All rows are made from the same 9 directions, up to rounding. Whole rows:
In the rows, 128 means zero.
[[113 126 129 135  83 123 149  84 135  95 100 132 179 137  80 120 166 126
  128 121 113]
 [ 84 141 110 107 126 127 118 143 150 129 173 105 118 101 131 176 132 132
  142 136 152]
 [138 116  88 134 112 140 144 117 144 135 121 104 126 148 137 148 139 129
  101 125 150]
 [ 94 120  80  80 116 156 138 161 154 144 180  93  95 133 166 124 119 117
  130 154 109]
 [105 113 141 121 121 129 126  98 121 107 110 142 133 126 124 116  87 158
  103 106  83]
 [ 92 122 120 122  93 111 140 107 166 104 124 133 160  91  93 150 179 130
  138 121 158]
 [134 123 119 126 107 123 128 145 142 130 127 132 129 137 116 125 176  84
  125 147 143]
 [105 139 139 123 115 130  97 127 123 113 136 127 122 152 109 134 121 102
  106 137 103]
 [185 125 143 176 181 119 127  89 137 139  78 138 124  97 148 118  94 203
  123  76 201]
 [ 63 105 118  91 111 111 109 159 131 121 159 132  93  90 137 216 123 105
   90 147 110]
 [146 190 152 152 161 132 121 131 111 138 162 110 162 141 107 102 127 144
  208 125 155]
 [129  95 152 106 128 121 133 135 115 121  98 163 106  98 143 104 119 119
  110 139  80]
 [153 110 120 146 138 127 142 137 102 147 122 137 128 157 147 133 101 138
  109 111 118]]

Rows cut short, each followed by the rest of it:
[106 105 141 101  97 131 132 135 126 112 124 159 136 149 119  65 128 102
 120]	[134  55]
[118 116 123 116 130 106 149 124 162 124 115 129 123  32 131 178 177 146
 150]	[135 189]
[132 116 108 134 127 118 149 154 115 148 145 126 132 130 139 174 139 121
 130]	[129 142]
[153 128  91 132 111 160 129  92 181 124 101  96 120 157 133  72 148 131
 105]	[126 162]
[140 114 132 135 114 126 123 128 125 125 109 145 129 156 121 107 137 104
 103]	[128 114]
[135 127 101 116 131 149 121 129 139 136 128  96  90 133 155 144 120 120
  99]	[148 135]
[121 115 122 150 135 109 134 136 142 140 147 151 152 134 128 129 113 162
 136]	[ 79 163]
[110 150 158 148 101  93 194 113  72 110 137 147 239 107  59 167 178 143
 222]	[120 101]
[134 115  77 115  89 148 151 108 192 123 112  98 129 128 126 104 192 111
 119]	[143 171]
[153 135 144 145 136 132 112 148 113 140 136 149 135 190 124  64 113 106
 132]	[118 108]
[137  72 121 145  86 100 181 107 116 117  77 169 173 123 108 148 163 132
 101]	[103 112]
[ 79 177 147 128 135 122  71 141 125 116 182 112 126 140  98 173 113 112
 138]	[134 137]
[160 130 100 141 138 146 132 135 104 150 128  97 107 169 153 160 109 119
  99]	[139 130]
[123 108 128  83 119 149 149 103 137 109  90 119  98  76 151 100 128 136
 118]	[161  80]
[142 177 162 153 138 128  88 147 124 130 158 140 154 190  92  56 138  93
 172]	[125 135]
[ 80 163 112 114 108 149  97  95 142 100 148  77 123 142 105 172 118 126
 107]	[144 120]
[113 113 157 138 124  98  96 163 123 129 142 182 132 149 111 117 126  97
 113]	[109 120]
[ 82 117 122 119  91 118 146 108 141 105 137 138 169 124  98 134 139 143
 135]	[109 108]
[134 134 130 130 116 144 145 117 102 125 129 126 154 176 119  84 110 130
 139]	[125  74]
[183 117 112 140 131 148 176 121 120 148 106 125 148 161 147  55 130 144
 152]	[121 116]
[129 121  96 121  93 144 135 131 152 128 132 114 133 171 121 102 161  92
 113]	[141 126]
[149 111 117 124 116 122 156 127 112 129  94 118 118  95 132 185 172 102
 112]	[163 132]
[138 127 152 127 158 108  95 158 123 137 121 143  83  82 143 171 137 103
 114]	[149 159]
[186 120 149 142 151 126 144 143  72 146  92 141 113 133 147 129 123 108
 122]	[151 100]
[ 70 140 106  86 133 155 132 123 124 125 180  88 113 121 155 147  60 174
 138]	[129  78]
[152 131 134 145 118 139 132  87 112 111  83 120 139 151 112 118 127 129
 104]	[129 108]
[ 76 144 109 103  96 151  78 133 159 111 168 104 108 185 114 113 117  87
  91]	[143 101]
[137 119 151 124 180 119  85 164 136 149 138 154  69 100 171 116  80 139
 112]	[116 150]
[111 132 159  98 129 117 151 135 130 116 131 149 145  62 119  92 155 134
 194]	[146 106]
[110 133 168 131 125 116 144 105  62 106 115 146 164 124 102 152  94 148
 140]	[123  49]
[135 179 142 121 169 127  83 156 148 139 154  96  83  73 135 166 160 102
 165]	[172 204]
[158 114 121 164 121 117 153  92 114 124  82 129 153 131 116 167 139 149
 104]	[106 151]
[109 125 134 124  88 113 128 139 151 113 135 152 160 140  88  98 189  82
 144]	[135 129]
[105 126 128 106 126 148 129 103 124 113 127 117 121 130 138 104  81 158
 117]	[123  76]
[149 142 127 144 150 126 152 135  96 146 140 116 144 127 136 155 116 151
 161]	[124 137]
[139  79  95  87 114 134 198 178 103 159 137 133 113 109 177 132 146 106
 141]	[164  76]
[146 163 140 103 154 169 117 101 101 118 107  79  85 111 151 116  95 133
 129]	[178  83]
[134 133 111 139 114 138 128 135 136 136 147 125 147 189 120  88 130 115
 130]	[116 126]
[129 129 113 108 110 152 174 105 110 121 120 104 149 133 131 106 127 142
 150]	[145  74]
[120 143 123 151 113 113 113 139 121 128 146 124 148 158  97 181 157  96
 121]	[129 156]
[139  90 105 107 132 134 170 172 126 161 150 146 121 136 173  82 114 134
 146]	[123 101]
[129 142 120 127 121 111 136 183 142 150 173 134 145 126 115 131 196  81
 184]	[149 173]
[120 135 104 126 120 120 165 133 138 136 148 106 153  93 122 175 170 139
 170]	[135 168]
[109 118 106 116 110 135 158  69 136 102  90  92 130  70 126 200 135 169
 104]	[135 132]
[119 136  96 135 102 152 124  65 169 103 102  87 136 144 112 128 131 153
  93]	[115 152]
[ 51 101  96 110  95 111 161 129 161 121 181 140 174 113 119 150 116 180
 148]	[ 78 126]
[156 133 134 143 140 128 148 154  93 151 143 139 149 165 133  99 120 123
 160]	[124 109]
[145 109 128 126 122 129 168 131  96 135 115 140 146 136 136 114 124 132
 138]	[130  85]
[137 121 125 121 126 148 163 118 110 132 130 130 151 159 140  58  95 157
 152]	[114  71]
[100 134  79 130 111 138 129 141 172 142 184 104 145 170 128 126 130 139
 137]	[102 169]
[177 103 135 138 142 128 161 113 105 135  75 140 122 107 150 115 125 146
 120]	[128 117]
[ 85 141 117 123 123 124 112 111 171 114 152 114 135 102 115 150 128 157
 135]	[108 169]
[124 130 128 106 126 131 141 140 121 129 132 119 119 100 135 137 146 113
 147]	[159 113]
[ 85 107 106 112  91 130 139 115 137 112 137 126 142 142 118 145 121 132
 101]	[118  94]
[113 162 110 130 120 147 112 112 177 122 158 100 147 153 110  81 140 139
 158]	[115 168]
[114 136 130 120 113 136 126 117 119 115 130 120 136 143 114 125 126 119
 125]	[138  97]
[185 122  95 148 145 142 157 153  90 169 129 103 114 171 165 156 121 116
 118]	[141 136]
[161 124 120 145 153 130 137 168  80 165 149 129 117 173 159 145  93 121
 124]	[126 112]
[146 131 155 130 110 128 165 102  32 108  81 122 151 132 105 187 131 104
 118]	[171  32]
[122 102 118 117 120 126 129 140 153 132 128 144 115 124 142 104 131 125
 113]	[120 131]
[122 137 154 120 101 129  99 112 140  97 100 142 129 138  91  86 164  80
 113]	[152 105]
[101 117 119  85 160 124 119 174 139 148 163 118  65  52 180 181 110 134
 133]	[155 143]
[124  85 151 155 160  81 142 151 106 148 133 194 145  98 145 158  79 186
 128]	[ 59 144]
[148 114 111  94 106 169 181  89 117 115  85 101 128 125 147  68 128 138
 131]	[161  53]
[ 95 132 125 122 103 108 121 146 161 120 154 139 148 112  98 143 182 100
 149]	[131 163]
